All rows are made from the same 9 directions, up to rounding. Whole rows:
In the rows, 128 means zero.
[[ 78  88 137 174  95 113 150 114 135  94 155 122 162 141 184  89 111 132
  117 107  97 122  89 122]
 [166 155 112 178 129 151 121 107 131 131 119  92 133 120 107 203 140 107
  115 124 150 103 134 119]
 [129 143 116 129 159 141 116  69 110 107  98  51 125 135 114 151 144 102
  107 110 142  98 138 110]
 [127 167 128 211  88 137 127 140 172 168 160 167 167 110 144 150 146 142
  133 106 129 137 133  87]
 [141 116  97  33 174 150 122  34 126 107 114 109 139 153  51 228 117 134
   61 134 175 112 110 143]
 [107 103 109  42 147  96 177 100 123 102 123 139 147 123 122 101  83 147
  130 119 145 149  99 130]
 [141 145 157 128 138 136  96 138 131 164 117 168 119 145 112 143 135 117
   94 114 143 103 160  86]
 [127 155 151 138 137 146  73 118 114 160  96 105 119 136 117 130 161 103
  116 121 125 112 174  92]
 [120  74 180 192 126 143 192 196  74 137 135 110 108  79 194 154  68 125
  110  39  91 107 119 134]
 [123 130 182  98 118 141  56 169 133 196 124 218 116 157 108 121 148 133
   98 144 118 132 174 103]
 [142 149 129 108 153 140 106 116 109 140  97  94 111 123 106 140 144 112
  128 126 138 122 157 119]
 [187 115 125 193 135 133 140 179 135  84 157 137  68 155 134 147 133 110
  122 163 132  79 105 180]]

The start of a row, then its end:
[146 151  91 130 147 112 222 110 125 121 121  96 158  65 134 165  76 139
 148  64]
[166 138 108 100]
[ 64 110 111 113  91 123 107  66 141 114 133  98 187 137 140 100 143 142
 138 147]
[100 167 106 133]
[125 121 136 141 126 116 133 146 144 116 149 163 117 148 143  98 128 133
 122 133]
[126 115 118 127]
[137 141  94 156 129 137 133 105 150  98 150  99 125 133 121 142 154 134
 138 150]
[132 127 107 157]
[156 115 117 131 141 113 135 159 133  81 144 135  79 157 131  91 135 120
 143 174]
[129 108 109 175]
[128 120 143  96 161 147 120 133 111 135 126 125  93 132 113 140 134 135
 105 115]
[126 119 141 142]
[148  94 117 162 119 139 145 125 117  89 138  95 122 133 132 177 113 116
 115 141]
[122 107  94 174]
[141 119 148  99 156  83 165 160 101 109  96 143 104 133 151  62  82 102
 133 104]
[147  98 135  91]
[130 125 127  87 176 145 117  84 149 111 150 157 104 176  90 161 141 142
  57 120]
[158  88 118 126]
[133 115 118  71 132  99 130  92 135 107 112 157 151 160 105 126  99 118
 104 147]
[160 115 112 108]
[149 159 120  85 139 119  85 102 130 140  90 131 131 149  87 127 145 105
 128 161]
[157 123 157 100]
[174 149 143 206 100 127 102 167 131 143 114 138 123 134 135 147 136  89
 135 145]
[134  97 148 106]
[110 116 109 116  94 138 114 100 132 134 129 111 169 116 116 157 132 139
 142 155]
[113 167 114 155]
[146 121  97 124 134 121 138 119 118  81 120  76 110 131 124 118 133 114
 158 167]
[127 128 109 174]
[169 133 107  56 143 138 112 121 111 141  97 122 118 118  67 186 123 124
 137 170]
[152 149 139 163]
[131 134  74  65 129 112 156 108 134 106 126 105 141 103 104 116 123 151
 184 170]
[137 183 105 175]
[100 124 174 108 143 159  96 163  50 181  72  49  96  75 146 108 141 114
 159  90]
[ 76 158 192 133]
[157 138 114 106 174 150 121  57 128 110 113 102 124 156  77 216 127 110
  57 109]
[177  74 125 108]
[145 144 163 152 135 131  67 139 110 141  91 120 100 163 126 110 154  81
 109 138]
[128  83 172  91]
[182 161 144  80 153  91 132 180 111 158  79 177 101 122 107  96  99 100
 150 132]
[169 116 171  81]
[165 125 121  85 118 129 106 146 132 146 120 171 125 135  84 167 122 129
 133 180]
[143 145 131 157]
[161 141 128 178 131 119 130 151 142 107 137 139 103 149 137 118 136 108
 126 140]
[141  89 125 122]
[153  91 149 126 178 126 152 176 107  78 145 136  41 161 143  99 117 120
 102 127]
[125  74 114 172]
[ 87  83 181  63 143 195  84 130  58 197 100  90 115  91 107 202 128 147
  89  86]
[ 78 163 169 163]
[153  91 151 104 101 151 107 171 123 168 140 199 128 128  97 207 105 143
 102 156]
[121 145 125 170]
[142 133 136 177 112 123 131 134 145 129 138 155 142 140 138 145 120 116
 108 117]
[140 100 122  99]
[ 96 100 147 128 145 147 169 156 111 135 157 124 106  96 158 123 114 163
 123  76]
[ 97 144 119 154]
[122 108 119  27 166 131 124  99  90 117  93  89 109 125  94 131 118 129
 128 141]
[132 145 134 160]
[ 80 135 132 118 154 110 144  95 116 107 115  79 129 127 163  49 133 124
 135  85]
[119 121 135  89]
[140 105 135 103 119 103 109 113 113 105  94 131 138 163 120 118 106  92
 114 159]
[140 104 123 116]
[143 121 130  99 120 105 115 134 146 123 129 188 132 162 111 116 116 123
 116 162]
[147 119 121 120]
[146 146  87 172 108 156 116 120 188 115 193 153 128 142 103 177 176 163
 132 179]
[130 143  96 185]
[146 134 123  78 169 128 147 142 111 127 117 123  91 115 109 125 120 135
 136 122]
[142 131 138 144]
[187 178 117  71 203 133 142 120 142 146 120 170  85 136  64 176 126 133
  90 105]
[200  92 154  94]
[150 165 129 182 103 154  72 125 146 162 124 127 138 133 107 173 171 113
 126 152]
[129 123 155 114]
[128 125 134 138 151 156 146 142 122 136 150 121 100 110 129 158 133 149
 114  98]
[120 126 128 151]
[141  55 149 151 104 102 134 208  76  66 115  94  73 143 180  54 105  91
 174 187]
[ 74 118 104 212]
[155 134 130 159 122 112 114 148 137 107 126 140 109 157 133 104 137 103
 133 160]
[135  99 128 126]
[142  79 157 163 111 149 152 119  67 137  86  74 160  94 141 237  61  90
  82  69]
[123  97 121 115]
[126 110 150 119 144 124 148 127  77 127  84  80 126 106 145 134  91  99
 119  83]
[126 109 141 104]
[ 69  89 155 145 129 154 120 124 128 120 169 125 117 143 161 108 146 156
  95 101]
[ 82 127 113 152]
[114 162 138 109 124 126  92 127 159 170 136 185 140 141 112 103 156 145
 125 133]
[136 144 156  89]
[100 153 101 115 205 145 174 122 152  90 188  99  56 123 141  65 176 183
 139  94]
[123 130 116 167]
[113 116 180  71 161 112 136 186 118 162 133 213  88 138 140  66 106 147
 107  91]
[127 122 155  98]
[152 166 106 145 128 126 134 105 159 138 133 146 150 127 106 164 133 129
 121 124]
[164 119 128  96]
[122  79 118  85 120 127 150 152  84 105 114  81 113  98 136 120 104 133
 173 158]
[ 93 170 109 208]
[126 123 154 177 131 136 162 200 112 144 148 130  91  91 173 102 122 141
 152  88]
[ 98 133 137 142]
[150 152 136 164 113 132 100 168 114 149 106 106 110 112 135 112 152 105
 169 151]
[113 135 160 132]
[132 102 137  67 166 114 155 101 109 109 109 140 124 146 112 145  82 120
  78  97]
[159  95 117 106]
[153 107 113  84 113 111 163 139  96 132  92 115 153  88 114 164  72 119
 158 138]
[138 159 117 148]
[ 68  80 206 133 130 146  88 125  75 153  99 108 127 145 168 109 118 105
  68  66]
[ 83  97 159  86]
[132 154 119 236 120 170 154 141 162 142 189 121 125  98 149 185 158 158
 120  85]
[117 122 116 138]
[167 159 142 206 124 131 127 166 127 142 120 124 110 119 144 139 135  99
 134 111]
[137  93 151  96]
[160 165  95  76 138 130 106 126  87 143  61  42 116  81  90 130 147 105
 207 174]
[130 176 168 159]
[107 155 116 115 141 113 137 108 141 126 127 119 136 123 136  80 140 137
 145 113]
[135 138 135  99]
[136 141 123 121 110 115 100 136 134 134 114 137 133 137 120 101 143 117
 156 169]
[127 142 140 128]
[ 91 151  98 112 147 121 131  49 169 100 150 122 155 157 120 104 153 147
 104 116]
[149 120 110  96]
[ 92 146 141 102 177 130 122  96 126 124 125 110 106 145 135  76 152 133
 103  84]
[132 107 150  88]
[153 126 114 120 132 132  80 122 112  94 103  78  94 158 107 116 163  96
 148 199]
[120 118 135 175]
[ 75 109 133 218 100 172 100  80 140 111 166  68 152 141 161 158 172 135
  94 108]
[ 82 115 107 143]
